The groups are shells around one centre, one inside the other: the same stretched ball of 4 dimensions in 9 sizes.
Some rows, each with its group after it:
[  1 -32 -27 -18 -24 -13  -7  17  -8 -28  29 -19  12  -3  33 -11  -6 -11
  11  14  23]	(8)
[-14 -28 -35 -21 -45   2 -25  24  -9 -24  32 -29  17  -4  30  -3 -17  -4
  12  22  27]	(3)
[  6 -26 -29 -16 -10  -7  20   6  -9 -30  15  -7   8  -6  35  -7  -8 -26
   9  14  40]	(6)
[ -5 -28 -41 -20 -27 -20 -13  -2  -8 -21  23 -31  10  -4  32  -1  25 -21
  -1  15  17]	(3)
[ 17 -17 -45  -9 -16 -30  -2 -23   0 -30  12 -12   1   6  25  -7  13 -38
  11  21  20]	(7)
[ -5 -30 -35 -21 -19 -16   1   2 -11 -22  20 -27  10  -8  36  -1  22 -21
  -2  11  25]	(3)
[ 23 -14 -46  -5 -18 -32  -6 -26   4 -34  13  -6   0  11  21 -11   2 -40
  19  25  18]	(4)
[ 21 -30 -22 -11 -10 -21   7  12  -3 -37  25  -1   7   3  31 -21 -19 -19
  21  14  24]	(3)
[ -9 -32 -30 -23 -22  -4   3  17 -13 -24  23 -24  13 -10  37  -2   4 -14
   2  12  33]	(8)
[ 25 -26 -28 -10   3 -30  22 -10  -4 -35  13   0   2   1  32 -16   6 -35
  11  11  26]	(4)
[ 26 -18 -41  -5 -13 -36  -2 -22   3 -34  15  -5   0  10  23 -15   5 -38
  18  21  15]	(7)
[-15 -33 -24 -26 -25  13  11  32 -16 -25  24 -19  17 -15  39  -1 -19  -7
   5  13  47]	(5)
[  4 -32 -25 -18 -21 -11  -1  19  -8 -30  28 -15  12  -4  33 -12 -11 -12
  13  14  26]	(1)
[ 15 -19 -39  -8 -28 -18 -12  -4   1 -34  21  -8   6   8  23 -12 -19 -25
  23  26  22]	(5)
[  6 -28 -24 -16 -15  -2  15  18  -8 -33  20  -4  10  -5  34 -11 -25 -18
  16  16  41]	(1)
[ -4 -31 -23 -19 -35   6  -9  35  -9 -31  33 -14  16  -4  31 -12 -39  -2
  21  20  34]	(2)
[ 29 -17 -42  -3 -15 -38  -6 -23   4 -36  16  -4   0  13  21 -17   0 -37
  21  23  13]	(5)
[ -9 -37 -15 -25 -22  14  13  44 -15 -29  30 -12  18 -14  40  -9 -34  -1
  12  11  47]	(5)
[ -9 -31 -26 -21 -36   6 -11  32 -10 -28  32 -19  17  -6  32  -8 -29  -2
  16  19  33]	(4)
[ 12 -31 -26 -16  -7 -21  13   5  -7 -31  20 -10   7  -3  35 -13   4 -23
   8  10  26]	(8)
[-26 -38 -21 -30 -38  21  -5  49 -18 -22  35 -28  23 -17  40  -1 -26   8
   6  14  43]	(0)
[ 18 -25 -23 -10 -11  -6  19  13  -4 -39  19   7   7   0  31 -17 -38 -23
  25  19  41]	(0)
[ 23 -23 -36  -9  -8 -36   4 -16   0 -33  16  -8   2   6  28 -15  12 -34
  13  15  15]	(7)
[ 21 -17 -43  -7 -18 -30  -5 -20   2 -33  15  -8   2   9  23 -11   1 -36
  17  23  19]	(8)
[ 37 -18 -38  -1  -7 -44   0 -26   6 -39  15   3  -2  15  21 -21   1 -41
  23  21  11]	(2)
[  2 -28 -35 -18 -18 -21  -2  -1  -8 -25  21 -23   8  -3  33  -5  18 -23
   3  13  21]	(7)
[ -6 -32 -28 -20 -33  -4 -14  24  -9 -27  32 -22  15  -4  32  -9 -14  -5
  13  17  25]	(6)
[ -6 -33 -22 -22 -21   6  10  30 -13 -29  26 -13  15 -10  37  -8 -24  -9
  11  14  42]	(1)
[  8 -32 -23 -15 -25 -10  -7  24  -6 -34  32 -10  12   0  31 -17 -26  -9
  21  17  24]	(2)
[ 23 -19 -37  -6 -18 -26  -3 -10   2 -36  18  -2   3   9  24 -16 -13 -31
  23  23  21]	(6)
[ 10 -28 -34 -13 -26 -26 -17   3  -3 -29  28 -19   9   4  27 -13   3 -17
  14  17  11]	(0)
[ 19 -20 -40  -9 -10 -29   6 -18  -2 -32  12  -8   2   4  28 -10   9 -37
  12  18  23]	(1)
[ -6 -37 -22 -24 -15  -5  11  23 -14 -25  25 -21  14 -12  40  -6   3 -11
   1   7  33]	(4)
[ -1 -26 -40 -17 -31 -20 -19   1  -5 -24  26 -27  10   0  29  -5  12 -18
   7  18  15]	(6)
[  5 -30 -20 -17  -9   4  27  22 -11 -34  18   0  10  -9  37 -10 -30 -19
  15  14  50]	(0)
[ 10 -15 -44 -10 -25 -11  -1 -10  -1 -32  13  -7   4   4  24  -5 -16 -33
  19  27  34]	(2)

New rows, each followed by its group:
[ 10 -13 -51  -9 -25 -22  -8 -24   0 -28  11 -14   2   6  23  -2   6 -39
  13  27  25]	(2)
[  5 -31 -21 -16 -27   0  -2  31  -7 -35  31  -7  14  -2  31 -16 -40  -6
  23  19  33]	(2)
[ 32 -12 -45  -1  -9 -34   7 -32   5 -37   7   4  -3  13  21 -14  -3 -48
  22  25  23]	(2)
[ 27 -16 -41  -3 -17 -30  -3 -19   4 -37  15   0   1  12  21 -16 -11 -37
  24  25  20]	(5)
[  9 -17 -40 -10 -26  -6   1  -3  -2 -33  15  -5   6   3  25  -7 -24 -29
  21  27  37]	(2)
[ 12 -16 -42  -8 -32 -13 -13  -5   1 -33  19  -8   6   8  22 -10 -24 -27
  24  29  27]	(2)
[ 30 -17 -41  -4  -7 -36   7 -26   3 -36  11   0  -1  10  24 -15   4 -43
  18  21  20]	(6)
[  6 -21 -45 -15 -16 -25   2 -18  -5 -25  12 -20   4  -1  30  -1  25 -35
   2  17  23]	(0)
[ 34 -26 -25  -6  10 -36  28 -13  -1 -39  12   7   0   4  32 -21   2 -38
  16  10  24]	(2)
[  1 -29 -37 -19 -14 -24   3  -6  -9 -23  18 -25   7  -5  35  -3  29 -26
  -3  11  21]	(2)
[ 12 -20 -37 -10 -27 -13  -7   1  -1 -34  21  -7   7   5  25 -12 -22 -24
  22  24  28]	(6)
[ -2 -34 -29 -20 -24 -17  -9  15  -9 -25  29 -25  13  -5  34  -9   8 -11
   5  12  18]	(5)
[ 13 -20 -36 -11 -12 -12  15  -7  -4 -33  11  -3   4   0  29  -8 -11 -34
  15  20  38]	(5)
[  2 -33 -21 -18 -26  -2  -3  30  -8 -32  32 -11  14  -4  33 -14 -30  -6
  19  16  31]	(5)
[-12 -24 -47 -21 -37 -13 -22  -3  -8 -19  22 -36  11  -4  29   5  20 -20
   0  20  20]	(2)
[ 16 -24 -32 -12  -4 -20  21  -8  -5 -32  11  -4   3  -1  32 -10   2 -34
  10  14  33]	(6)
[ 29 -21 -35  -5 -11 -37  -1 -15   3 -37  18  -2   1  11  24 -19  -1 -33
  21  19  14]	(5)
[  8 -25 -26 -13 -26   1   1  21  -5 -36  25  -2  11   1  28 -14 -43 -14
  26  23  38]	(2)
[-17 -30 -29 -24 -39  15  -8  34 -13 -25  30 -23  18 -10  34  -1 -29  -3
  12  20  41]	(5)
[  1 -30 -28 -20 -12  -8  16  10 -11 -28  18 -14  10  -9  37  -5   1 -22
   5  11  37]	(7)
[  8 -20 -46 -12 -26 -29 -16 -16  -2 -26  19 -22   5   5  25  -5  18 -30
   8  20  13]	(6)
[  9 -24 -31 -14 -10  -8  20   2  -7 -32  13  -4   6  -4  33  -7 -11 -29
  12  16  41]	(4)
[ 25 -23 -31  -8  -7 -27  11  -7  -1 -37  16   0   3   5  28 -17  -8 -32
  19  17  25]	(1)
[ -4 -27 -29 -19 -27   5   3  22  -9 -29  24 -12  13  -6  33  -6 -27 -13
  15  19  41]	(8)
[ -3 -24 -34 -18 -25   2   6  12  -9 -28  19 -13  11  -6  32  -3 -18 -20
  12  20  41]	(6)
[ -2 -29 -34 -19 -28 -15 -12   9  -8 -25  27 -25  11  -3  31  -6   5 -15
   7  16  20]	(1)
[ -3 -29 -29 -18 -34  -1 -12  24  -7 -29  30 -17  14  -3  30  -9 -25  -7
  17  20  30]	(6)
[  4 -19 -52 -13 -30 -31 -22 -22  -1 -23  18 -29   5   5  24  -1  28 -32
   5  22  10]	(2)
[ 34 -23 -33  -5   0 -45   8 -20   2 -37  16  -1  -1  10  27 -21  11 -38
  16  14  11]	(2)
[  2 -32 -22 -20  -7  -1  27  17 -13 -30  17  -7  10 -11  39  -7 -11 -20
   7  10  45]	(3)
[ 24 -18 -45  -7  -7 -41   3 -32   1 -31  10 -11  -1   7  26 -10  26 -44
   8  18  14]	(3)
[  8 -23 -44 -13 -28 -32 -23 -13  -1 -26  23 -26   6   6  25  -8  21 -25
   8  19   7]	(0)
[-10 -39 -20 -26 -20  -2   5  31 -15 -24  30 -24  16 -13  41  -6  -1  -4
   2   7  32]	(5)
[-22 -34 -32 -27 -43   4 -22  30 -14 -20  35 -37  19 -10  35   0  -3   1
   3  16  26]	(0)
[  7 -37 -16 -18 -15 -10   6  29  -9 -33  31 -10  13  -5  36 -17 -18  -7
  14  10  28]	(0)
[ 15 -19 -44  -9 -19 -29  -5 -19   0 -30  15 -13   3   6  25  -8  10 -35
  12  21  19]	(1)
[-11 -26 -44 -20 -42 -14 -31   5  -7 -21  29 -36  13  -1  28  -1  12 -13
   5  21  14]	(2)
[ 13 -32 -22 -16  -3 -17  20   9  -8 -33  19  -6   7  -5  36 -14  -3 -23
   9   9  31]	(7)
[ 31 -25 -26  -6  -1 -31  16  -5   0 -39  17   5   2   6  29 -22 -10 -32
  21  14  23]	(5)
[-11 -27 -41 -22 -31 -12 -13   2 -10 -20  23 -32  11  -6  32   2  18 -18
   0  17  23]	(5)
[ -2 -24 -42 -18 -25 -17  -7  -5  -7 -24  19 -25   8  -3  31  -1  16 -25
   3  17  23]	(7)
[ 34 -21 -31  -5   9 -33  30 -20   0 -39   7   9  -2   5  30 -18   0 -44
  16  14  29]	(2)
[ 16 -17 -43  -9 -14 -23   6 -19  -2 -31  11  -8   2   4  27  -7   4 -38
  13  21  28]	(6)
[ 20 -16 -42  -7 -15 -23   6 -18   0 -34  11  -3   1   6  25  -9  -6 -39
  18  23  29]	(4)
[ -7 -42 -11 -26 -11   4  21  41 -17 -28  29 -14  17 -16  44 -10 -15  -3
   5   4  41]	(2)
[ -4 -30 -24 -19 -36   6 -10  34  -8 -31  33 -14  16  -4  31 -11 -39  -2
  21  20  34]	(2)
[ -8 -37 -25 -24 -20  -9   1  22 -13 -24  28 -26  14 -11  39  -6   8  -9
   1   8  26]	(5)
[-17 -28 -36 -24 -33   5  -4  17 -13 -21  23 -28  14 -11  35   4  -2 -13
   3  18  37]	(5)
[-16 -36 -22 -27 -21  13  16  34 -18 -24  24 -20  17 -17  42  -1 -14  -7
   2  10  48]	(0)
[ 19 -21 -33  -9 -13 -15  11  -2  -2 -36  15   1   4   4  27 -14 -21 -30
  21  21  34]	(7)
[ 12 -22 -43 -13  -9 -32   6 -22  -4 -26  11 -18   2   0  30  -4  30 -38
   1  14  20]	(2)
